The groups are shells around one centre, one inside the other: the same stretched ball of 7 dimensions in 9 sizes.
In the rows, 128 means zero.
Some rows, each with its group after it:
[112 127 147 148 164 130 141 151 132  88  59  89 163 110  93 141] => K
[130 118 118 114 138 132 137 181 142  93  85  91 142 131 127 142] => U
[131  96 112 129 134 124 143 173 130  99  87 112 143 121 115 155] => B
[ 97  79 105 162 156 106 137 154 152  88 111 116 123 148  88 127] => K
[129 119 109 111 133 127 134 188 154  97  90  94 125 137 143 127] => R
[107  67 108 150 173 105 124 166 167 130  78 108 119 149  74 131] => K
[ 95 121 137 136 144 136 133 136 124  92  83  95 156 144  82 144] => L
[122 102 117 135 117 115 140 164 136 119  90 130 133 117 126 144] => W
[124 124 116 107 122 130 136 190 159  86 121  93 138 144 145 140] => L
[102  82 114 145 131 104 126 159 162 141 100 132 118 143 102 134] => W
[118 108 117 147 197 140 143 149 107  56  33  66 150 127  69 130] => Y
[116 101 107 135 113 121 137 140 106 130  56 137 120 120 117 131] => H
[114 113 119 105 101 138 129 149 116 127  86 117 140 147 113 155] => Y
[118 130 136 136 156 131 143 170 145  72  85  84 156 120 115 138] => B
[ 99  77 113 144 139 106 122 151 156 148  86 128 117 149  87 133] => U
[123  89  81 117  97 119 138 169 127 110 107 135 104 146 143 132] => Y
[106  79 105 144 124 112 129 135 118 148  60 142 113 134  92 133] => L
[116  92 100 125 102 116 133 157 130 133  93 139 114 138 127 137] => W
[104  73  98 139 147 113 128 161 153 112 105 113 118 162  88 135] => H
[117 123 155 111 144 139 126 171 156 120  89  82 175 137  91 172] => H
[111 123 142 144 186 141 133 135 108  97  10  73 158 117  65 133] => Y
[121  83 105 130 135 108 132 190 175 117 119 116 122 143 122 141] => B
[134  88  97 110  99 108 130 195 165 147 110 137 109 135 154 141] => K
[113 128 123 121 139 135 137 165 138  80  91  88 143 140 120 133] => W
[120  70  86 161 157 105 146 164 131  86  81 123 111 125 104 122] => Y
[117 106 125 124 147 138 134 151 116  99  66  94 153 136  85 155] => G
[104 129 150 122 114 129 128 152 147 131  96 112 157 132 112 154] => H
[125 101 116 106 105 124 130 181 153 127 117 118 138 143 129 160] => L
[ 96 115 120 132 123 121 133 159 156  92 128 109 133 155 118 131] => H
[112 124 122 141 166 131 144 166 139  54  85  78 145 132 109 125] => B
[108  96 112 144 124 116 132 135 115 138  54 135 119 124 103 128] => B
[110  87 105 154 153 111 141 161 143  90  93 114 125 133 102 128] => U
[104  74  94 153 137 104 139 165 154  92 127 127 115 150 106 131] => Y
[104  96 129 142 138 109 126 160 165 139  92 120 132 136 100 138] => G
[124 109 117 136 136 117 146 186 157  78 118 107 141 123 134 142] => L
[ 97  75 101 154 136 113 131 126 113 130  64 137 113 142  78 128] => R
[ 95  94 122 152 138 110 133 153 156 108 114 121 133 144  96 137] => B
[106  78 103 163 158 109 138 142 125 107  64 123 118 128  84 123] => G
[122 135 127 117 113 133 141 167 131  94  91 106 145 122 142 140] => B
[106 112 138 144 166 130 138 156 142  80  88  85 162 133  81 149] => W
[109 118 115 131 122 122 139 166 146  86 115 110 131 139 133 129] => W
[111  76 114 133 152 114 119 158 151 155  61 114 122 145  79 139] => G
[127 114 124 121 138 127 141 190 160  82 118  93 152 132 126 153] => G
[108 112 109 154 169 131 144 136 102  67  40  93 129 126  91 111] => K
[108 117 111 136 129 124 141 159 135  78 102 109 128 138 127 123] => G
[108  97 125 141 170 132 129 136 113 114  33  93 144 134  61 140] => U
[132  90 111 132 131 117 141 174 136 115  83 122 136 116 117 153] => R
[ 94  91 103 132 115 115 123 144 142 133  99 130 108 163 105 124] => H
[115 106 121 139 132 120 133 144 120 135  44 124 127 115 108 129] => R
[113 115 156 136 158 137 129 136 116 133  30  96 171 113  65 163] => K
[120  93 125 149 193 127 134 154 126 105  24  83 146 118  64 137] => H
[ 98  75 110 141 115 100 122 154 163 159 109 146 112 151 102 138] => R
[126 131 132 128 125 127 147 179 145  80 106 103 154 114 142 146] => R
[115 117 132 135 140 134 138 143 111 104  56 105 152 118  96 147] => U
[112  82 107 146 174 119 133 161 142  95  73  95 130 143  78 133] => G
[108 130 124 119 138 138 139 171 148  57 125  79 151 156 119 140] => Y
[ 98  83 107 152 139 116 130 125 112 130  56 131 118 138  78 128] => L
[100  81 115 129 126 110 117 159 166 154 105 126 120 161  94 142] => L
[118 124 128 109 126 136 130 165 137 113  81  96 144 140 117 145] => U
[103  81 116 132 141 115 116 148 148 163  62 120 119 150  80 137] => W
[120  93  87 138 127 115 148 176 139  67 123 118 116 140 136 127] => R
[106 106 112 133 143 131 133 140 115 102  62 104 129 143  93 128] => U
[129 119 146 109 114 131 132 178 150 131  98 109 166 120 121 176] => K

New rows, each followed by its group:
[121 105  86 113  91 117 138 181 146 101 129 130 104 149 164 124] => K
[127  97  98 115 103 122 136 168 127 121  93 130 120 134 135 143] => L
[125 112 124 125 124 125 136 163 129 123  68 116 140 116 121 146] => U
[ 98  90 134 161 157 109 127 138 144 144  56 122 135 123  73 135] => K
[107 100 109 142 173 135 138 148 118  65  69  81 139 148  75 131] => H
[116 106 127 149 161 125 139 146 118 105  42 103 144 112  87 137] => W
[103 114 150 131 165 129 116 144 146 151  34  90 150 134  68 141] => Y
[115 140 156 120 143 138 133 166 148 102  80  83 171 124 108 154] => H
[112 100 139 130 122 111 122 165 165 166  85 128 139 125 108 152] => K
[124  95  98 148 145 118 154 175 132  51 113 109 134 126 123 136] => Y
[118  83 104 121 101 110 127 168 150 151 105 142 116 141 125 146] => G
[ 93  88 109 151 147 114 131 143 141 105  95 115 122 153  85 126] => G
[117 129 150 124 129 128 137 177 162 100 116  98 168 124 121 163] => H
[109 119 117 117 116 131 138 173 150  74 141 100 144 156 128 147] => H
[111  89 116 146 139 118 129 129 107 151  26 132 123 118  84 133] => H
[ 94  95 137 146 151 121 123 133 136 140  62 113 144 140  64 145] => U
[117 100 131 124 107 125 134 153 127 135  94 130 152 126 104 171] => K
[123 105 125 139 151 117 144 191 169  74 125  96 152 127 119 150] => Y
[121 109 128 135 158 119 132 176 159 114  70  96 138 122 110 134] => B
[114 126 136 131 152 142 142 151 116  72  73  84 165 127  94 151] => W
[123 127 122 123 125 129 150 191 156  50 146  93 155 134 145 150] => K
[ 87  87 135 161 160 118 121 112 119 151  33 120 137 134  45 137] => K
[111 120 136 128 118 126 136 161 143 107 107 113 153 129 118 153] => U
[118  84  95 127 132 115 126 163 139 137  68 122 106 143 112 124] => W
[109 131 153 121 137 137 131 158 145 107  89  90 170 132  98 160] => G
[121  95  93 143 119 113 152 172 134  69 125 128 122 128 140 133] => K
[121 100 100 132 132 130 144 152 105  83  75 112 130 131 112 137] => B
[ 98 124 144 141 162 134 132 142 135  93  68  84 157 136  80 138] => L
[107  84 112 148 151 116 126 134 118 146  30 124 118 128  78 126] => G
[107 121 125 139 175 146 141 138 103  58  50  71 155 138  73 134] => K
[130 111 113 114 113 128 136 168 127 121  75 118 132 124 133 144] => W
[116 102 108 144 177 134 145 158 118  51  70  78 144 136  85 133] => H
[130  98 102 109 112 121 128 176 140 141  76 123 115 134 136 136] => B
[113 114 132 154 173 127 144 155 131  73  65  88 154 117  89 136] => L
[116  91  93 128  86 101 138 183 166 118 150 150 106 142 161 132] => Y
[110  79 100 141 128 113 134 149 128 123  84 132 117 140 100 136] => U
[ 92 103 143 156 178 131 125 111 107 130  12  97 150 128  39 136] => K
[118 130 136 131 161 143 140 151 115  81  46  79 159 120  95 140] => L
[108 104 113 154 173 129 146 149 118  55  73  88 143 133  84 129] => L
[137 105 119 126 146 131 143 172 122  98  61 100 149 111 111 154] => H
[107 100 118 157 154 119 141 140 119  96  60 113 134 121  91 128] => W
[ 97  78 102 140 147 116 123 146 141 124  83 115 114 163  79 128] => B
[111 125 125 138 164 135 140 156 129  68  68  80 146 131 101 127] => G
[126 109 121  95  96 130 127 178 148 139 110 117 140 144 132 164] => H
[130  98 107 116 121 127 133 165 122 127  66 118 128 128 120 145] => L
[101 107 140 144 187 137 129 140 128  94  48  73 160 140  51 144] => L
[128  86 101 152 155 112 148 173 135  84  81 114 127 115 114 133] => H
[ 92  81 110 164 135 101 131 139 144 129  90 140 113 138  94 122] => Y
[101  90 118 152 168 117 132 154 148  96  85  99 136 145  77 133] => U
[104  98 151 123 152 131 117 151 151 147  75  94 166 147  58 173] => Y
[107 121 152 107 130 140 123 163 154 122 106  88 173 152  88 175] => Y
[107  97  99 146 166 120 134 153 133  91  60  98 112 143  97 107] => B
[105  96 108 138 149 126 128 137 116 121  44 109 120 142  84 122] => W
